The first 7 rows are patterns. Each new row is the sum of 2 different patterns, raised or lowered, with some noise. Before adding, each is slid sideways (what falls off one end comes back at the other), maybe read backwards, and multiplied by a number that may be negative. Names go in the order of the patterns.
Known rows, each followed by the names of its patterns:
[ -9  -2 -11  10  -6  -1   3  -8  -2   2  -6   5  -5 -15   4 -19   0  -1
  14  -5  12  -2   6  -8 -10  -1 -13  -7 -23  -1   9  -5   1   8]	lukiz
[ 16 -12  -3   2  -1   1  22  -8   3  31  15  -7  -6 -13 -11  -2   4  -3
   4   6  -6 -12  -1  -2  -9  16   3   8  23  -5 -15   0 -12   2]	fusaz
[ -8  12 -11   5 -20  10   9   9 -19   4 -17 -12  -6   4   0   4  -8 -13
  -2 -10  26 -12 -13   0 -13  18 -16  -6  -3 -20  -3   5  -9 -12]	kav
[ 17 -13 -15   7   9  -2  -3   1  -6   0   6  -4  -8   7   0 -10   9   0
  -4  -6  -1   6  19  10  -9 -19  -4  -4  -8   1   0   7  24 -13]	Fes
[ 20 -12  11 -11  15  -3  -3  -5   2   1  17   5  12   6  -3   3 -10   0
   2   8   3   4   9  -8  -3   3 -13  -9   2  15  -6   9  -4  10]	sudat
[  7   5  -7  11  -4  -8  -6   7   8 -10   7  -3  -4  -7 -13   5   2 -17
  12   9  -1  -4  12  -5   2  -3   6   5  19   4  12  -8 -14  -2]	sagug
[  7   3  -2  -8   9   7  -1   4  25  -2  -4 -10  -8 -20  -1   9   1   6
   5  -1  -1   4  -3  15   7  16  -5  12  -3   6   0   8  -4  -7]	Bep

New rows. What belongs after each?
[16  2 17 -4 11  2 16  9 24  9  1 19  6 19  0 -5 13 -3 24  6 10 21 -5 22
 18  7 -9 11 14  2 22 -5 25 21]	lukiz kav
[30 -3 36 24 -2 18 -9 26 -3  0 -5 28  1 13 21  7 15 13 11 13 -4 11 11  6
 28 14 32  2  9  7 -3  6 42  3]	lukiz sudat
[-31 -36   3 -33  -8 -15 -11 -30 -29 -28 -28   4 -35 -36 -36 -24 -26 -13
 -24 -18   6  -4 -30 -31 -47 -33 -30 -14 -17 -17  -3 -31 -35 -30]	fusaz sudat
[ 15  23  18  22   9 -16   8  29 -14   4  13  13   6  25  -2  12  17   9
  11  13 -15  10  19   0  14  10  16  13  19  12  12   9   2  20]	fusaz sagug
[  0  25  -5   7  25   7  -6 -10   8 -17  -9   6 -11  20  -3  -8 -11 -13
  -3  -3  11  -5   4  33 -11  -9 -13  -1  12  25 -23   3  -9  -8]	fusaz kav
[-11  12  16 -10 -16  25 -10   0 -17   3  -5  18 -17 -10 -17 -25 -12  19
   4   2   4 -20  -6 -12   7 -18  -8   0 -16  16 -18 -16 -16 -23]	fusaz kav
[  7  40   8   5   5  10  -4  17  -3  20 -12  21  20   0  18  -3  27   3
   8  -2  19   0   0  12   8  10  16   7  11  -6  -7  -5   4  13]	sudat Bep
[-24 -13 -20   1  -7 -11 -11 -20 -11 -16  -8 -11   2 -19 -10  21 -12  -8
  -6 -15 -10   7 -25  -1 -12 -11   0  20 -32  -5  22  -8 -23 -19]	fusaz sagug
[ -5  -6  20 -10  13  26   4  -5   9   5   8   4  11  -9   6   3   3   5
  16   0   3   6  12   2   3   6   5  22  27  12  -6  10   7   2]	Fes Bep
[  3 -13   4 -12   2 -20 -25  -5 -23   4  18   8 -15   4 -19   9 -22 -18
 -13   6  -7 -23   0 -17 -24  14 -31 -14 -17  -5  14  -8 -11 -10]	kav sudat
[  1  -3   0 -16  -5  11  -6  15   1   2  16   2  -4 -26   7 -22   2 -13
  -8   7  -2  11 -21   4  -1   4   1  -7 -19  -3 -21  -1   1   0]	lukiz sudat
[25 29 36 27 25 30 34 19 30 21 27 14 38 15 27 20 38 28 24 25 22 43 22 29
 14 25 11 20 20 26 20 33 31 24]	lukiz sudat
[-2  6 15  7 -3  8 29  6 22  5 28 22 15 24 14 19 11  7  6 15 16 24 21 19
 -1  2  4 -1  8 33 20 12 19 24]	sudat Bep
[ -2 -26   8 -28   7 -28  -4  -7  -1 -24   9 -20  -9  -9  -9  -7 -15 -17
 -18  -5 -16  13 -12 -26 -13 -18  -7 -30 -12   1 -31  -4 -10  -8]	kav sudat
[-12 -16 -31 -43 -10 -19 -34 -11 -23 -21  -9  -7 -36 -17  -9 -19   4  -6
 -50 -35  -3 -41  12  -8 -16  -5 -18 -26 -24 -32 -28  -6  10   0]	fusaz Fes
[ -2 -20 -23 -22  -8 -14 -34 -12 -28 -22  -9  -6 -20 -27 -20 -22 -11 -33
 -44   8 -28  -9 -20  -9 -12  -9 -23 -11 -39 -26 -23 -16 -10 -27]	sudat sagug
[-27   0  12  -8 -12 -12 -30 -17 -13 -42 -10   5 -20  -7 -11 -27  -9 -11
 -18 -15  -8 -26 -20 -27 -25 -38  13  -3  -2  -3 -18 -21 -15 -34]	fusaz Fes
[ 22   9   2   5   8  25  -5   6  14  -4  11  17  -1  -3  16  29  -8  23
 -19  13  17  17   3  17   2  15  14   6  -2  10   6   6  12   4]	kav Fes
[-16  10   0 -20 -14  10  -9   4   3  -7   7  23   2  -9   4 -12  -8   5
 -13   2  -1   8  -3 -31   2  -5  -3  12  -6   0  10  -5  -7   6]	fusaz kav
[23  3 -8  5 -7 -1  9 40  7 16 11 24 19 -2 21  5 15  4 12  6 14  8 33 10
 30 19 18  9  5  9 10 20 16 13]	sudat Bep
[-14  -6  10   3  16   1  -5 -13   6 -12   5  19  16 -11  20   5  13 -12
   1  -8  13  -5 -26  12  -7   3   8  -1   8  -1  -5  24 -16   0]	kav sudat
[ 7 35 17 30  5 14 12 24  4 10  0 26 13 15 30 16 14  3  6 21 13 12 39 -4
 31 22 20 28 -9 25  4 16 13 14]	lukiz kav
[ 17   1 -12 -10 -18  14 -15  -9 -20   3   3 -10  -5  -5 -10  10 -16  -2
 -18 -13  24  -4  -4 -12 -14  -5  -4 -10  -7 -14 -14   5 -17  -2]	kav sudat
[ 14  13  -8  34   1   0  -6   9  20   9  19   5  -9 -15  11 -13  33  47
  25 -14  35   3  23   6  -3  -6  29  11 -17   9  -6  -8  49   5]	fusaz kav
[41 20 36 33  1 15 17 15 16 24 25 12 19 16  1 22 11 22 35 16 17 28 20 26
 21 26 11 16  2 28  8 27 30 24]	lukiz sagug
[32  7 14  8  7 16 18  3 15 12  8 18 13 25  6 12 -2 13  8 16 -5  7 30  3
 36 20 27 12 -1 12  7 -9 11 19]	lukiz Fes
[  2  -5  17  -2  -5  -1  -4  -9  -6 -22  -9   3 -20   4  -4   2  -2   6
  -7  22 -10  -4 -10   5 -21   6  -5 -18  -2   7  -2 -13   9 -12]	sagug Bep
[ 17  -3   3 -14  -2  -2 -10   8  14   8   2  22  -1  22  -5  -9   2  -5
  24 -10   5  -8 -17  -8  15 -11  -1  -5  17  -9  14  -5  10  12]	kav Bep
[  7   5  -9 -10  17   4 -14   6 -17  -5   9  -1  10  -4  -9  11   9  -6
 -21   1  -4  -4  -4   2  -4  -2   3 -10   1  -5 -16   0   4 -15]	Fes sagug
[ 18  16  36  -3  -2  20   7  10  18  -8  11  -3   1  14   6  14  17  10
   8   0  14  18   6  32  17  12   0   1 -26   7   8  -1  15   9]	lukiz fusaz
[-21 -31  10 -24 -13   3   9  -9   3 -17   4 -21 -23  -4 -11 -10 -36  -3
  -7 -19  -7  10  -7 -21 -20 -19 -18 -15  -3 -16  -5 -19  -9  -5]	lukiz sagug
[  0 -18 -21   7  -5   3  -3   6  -8   8   4  -3  -8  -5  -8 -15  -3 -20
  -7   7  -7  -2  11  -4 -14 -20  18 -16  13   6  -8  -2  -5  -9]	lukiz Fes
[ -1   3 -15   7  -7   8   0 -22  13  -8  18   1  -9 -17  -6 -11   5   3
  -4  16 -12  -4  -9  26 -10  -4 -13   0  -1   7  -8   4   3   0]	lukiz kav
[ 7  1 23 22 19 42 21 16 26 27 22 13 17 -5 26  6 -2  7 35 20 37 28 15 18
 17 16 19 19 26 23 13 32  8 22]	lukiz fusaz
[  1   4  -7  16  -6  16 -12 -18 -10  -3  -3   9  13   7   0 -14   9  -4
  21 -18  -2 -13   0  15 -13   8  -3  22   2   5  20  -7  -7   3]	kav sudat
[ -8  -9   2   0  21  -7 -10 -18 -28 -17  -5  -6 -19   0 -28 -24 -29  -1
 -16 -16 -10 -14 -21 -14 -15 -12 -14 -22   6 -12 -18 -14  -5 -38]	sagug Bep
[ 25 -16  -7  -4 -15  -7   0 -39 -17  14  14  12  -3 -31 -15  -7 -10  -7
  -4   3  -4  -4  -5  -9  -9  -8  -6   1  14   6 -15 -31 -14 -21]	fusaz Fes
[-10  11   4  -1  13 -16 -38   5 -30   7  20 -21 -15  -2  -4  -6  16 -13
  -9  23  14 -18 -10  -8 -22  -7   1  -3  -1  -7 -27 -23   2   7]	fusaz Fes
[-5  3  6  3 13 41 12 22 16 18 -6 12  4 18  1 13 23 11 24 12 36  6 18 19
 23  3 20 11 17  8 20 13 16 15]	lukiz Bep
[-19 -22  18 -12 -38 -15 -19 -24 -28 -20  -2 -24  -7 -12  -1 -10 -18 -23
 -16 -14 -14   5 -23  -9 -18 -24  -7 -11 -20   4 -27 -37 -31 -17]	lukiz Bep
[  0 -19   7  -9 -39 -10 -12 -15 -12  -4 -10  -5   0 -15 -17  -3 -20  -5
  12  -4  12  -5 -24 -50 -10 -15 -28 -18  -4  -3  -8  12 -18   8]	lukiz fusaz
[ -6   0   8   1   5   6  13  -5   7 -11   0  -9   1   4  -1   5  -6  -8
  16   9 -15  18 -24  -5  -4   7   8   0  11  15  -9 -11 -22  -4]	lukiz Fes
[ 30  -8 -12  -1 -26 -16  -6 -12 -31   9 -16 -32 -20 -21 -12  -1  -1 -14
  -4 -28 -29 -10 -24 -34   1  -2 -17 -14  -5 -29 -24 -22 -16   3]	fusaz sagug
[  9  -3  -4  -2   7   8  18   4  -2 -12 -14   1   2  -4  18  -4   8  14
 -10  19 -11   7  -3  -5 -13 -11  -4 -10  -1  17  -6   7  -6  -7]	kav sudat
[ 17   1  14  14  -2  11   2  -7  -5  16  16  24  27   8   5  23  -1  -1
  15  21   2  15  15   1   4   2 -20  12  13  16  28  10  -7  16]	fusaz sagug
[ 15  13  17  -3  30  30  13  36  20   2  24  30  24  19  21  19  25  13
 -18  -1   9  25  39  31  26  18  21  14  17  23  44  26  35  24]	fusaz Bep
[ -6  23  -8  -2  -7  17  12  -7  19   2 -18  -6 -19   8  -2 -16  20  12
  15  -2  27   0   7 -14  14  -4  14  12  10   0  -8  -3  14   8]	lukiz sagug
[ 26  26   1  26   2  22  -3   2 -14   7   9  -3  18  10   6  17   9   4
   6   3   3   8  25  12  21  15   9 -12   0  -3  20 -10  13   1]	lukiz sudat
[ -9   8 -23   6  -1  15  -8   7 -15   3 -15   1  14  -7 -10 -20   7   0
   2   9  12 -10  -7   1   3   0   4  10   7  -3   2  13  -5 -10]	lukiz sagug
[  1 -25   9 -17  17 -10   8   9   5   0   3 -16   3  12   7  16   7  15
 -15   0  -1  -3  -6   5  13   5  -3  22  15  -3  -8   6   1  -1]	sudat Bep
[-11  -3  12 -11  -7  -5   2  -2  -5  14  -2   3  10  11  -3   3  -1  10
  -4 -11  -2   0  10  -7   3   1  -6 -10   6  11 -10   8  -3 -11]	Fes sagug
[-28  -9 -17 -14 -19 -36  -2 -24 -10 -24 -15  -4 -33 -20  15 -25 -15 -19
  -6 -23 -21 -20 -30 -20 -37 -34 -23 -12 -17   6 -14 -31 -19 -17]	lukiz sagug
[-25  -9 -13   1 -15  10 -19   3 -25  -5  -3 -24 -10 -33   0  -1 -20 -19
  -1 -19 -17 -12   0 -14  -6  -5 -15 -18  -5 -17  -1  -6 -18   5]	lukiz sudat
[ 4 13 24 -1  7 19 17  0 19 24 13 36 13  8 25  0 14 41 -6  3 15 16  4 35
  4 18 34 22 -9  6 -8 12 24 19]	fusaz sagug
[-27 -12 -24 -10 -16 -22  -1 -12 -29 -20 -31 -18 -21  -7 -16 -27  -2 -17
 -42 -17 -27 -22 -26 -19 -13 -16  -4 -27 -10  -8  -8 -45  -5 -45]	lukiz Fes
[  1 -18 -20  14  -4  19  -7  -4   0  -4   2 -14   4  15  10   0   9  -4
  -8  -7 -17  -2   9   1  16  -3  -7   4  -7  -4 -12  -1 -15  10]	fusaz sudat
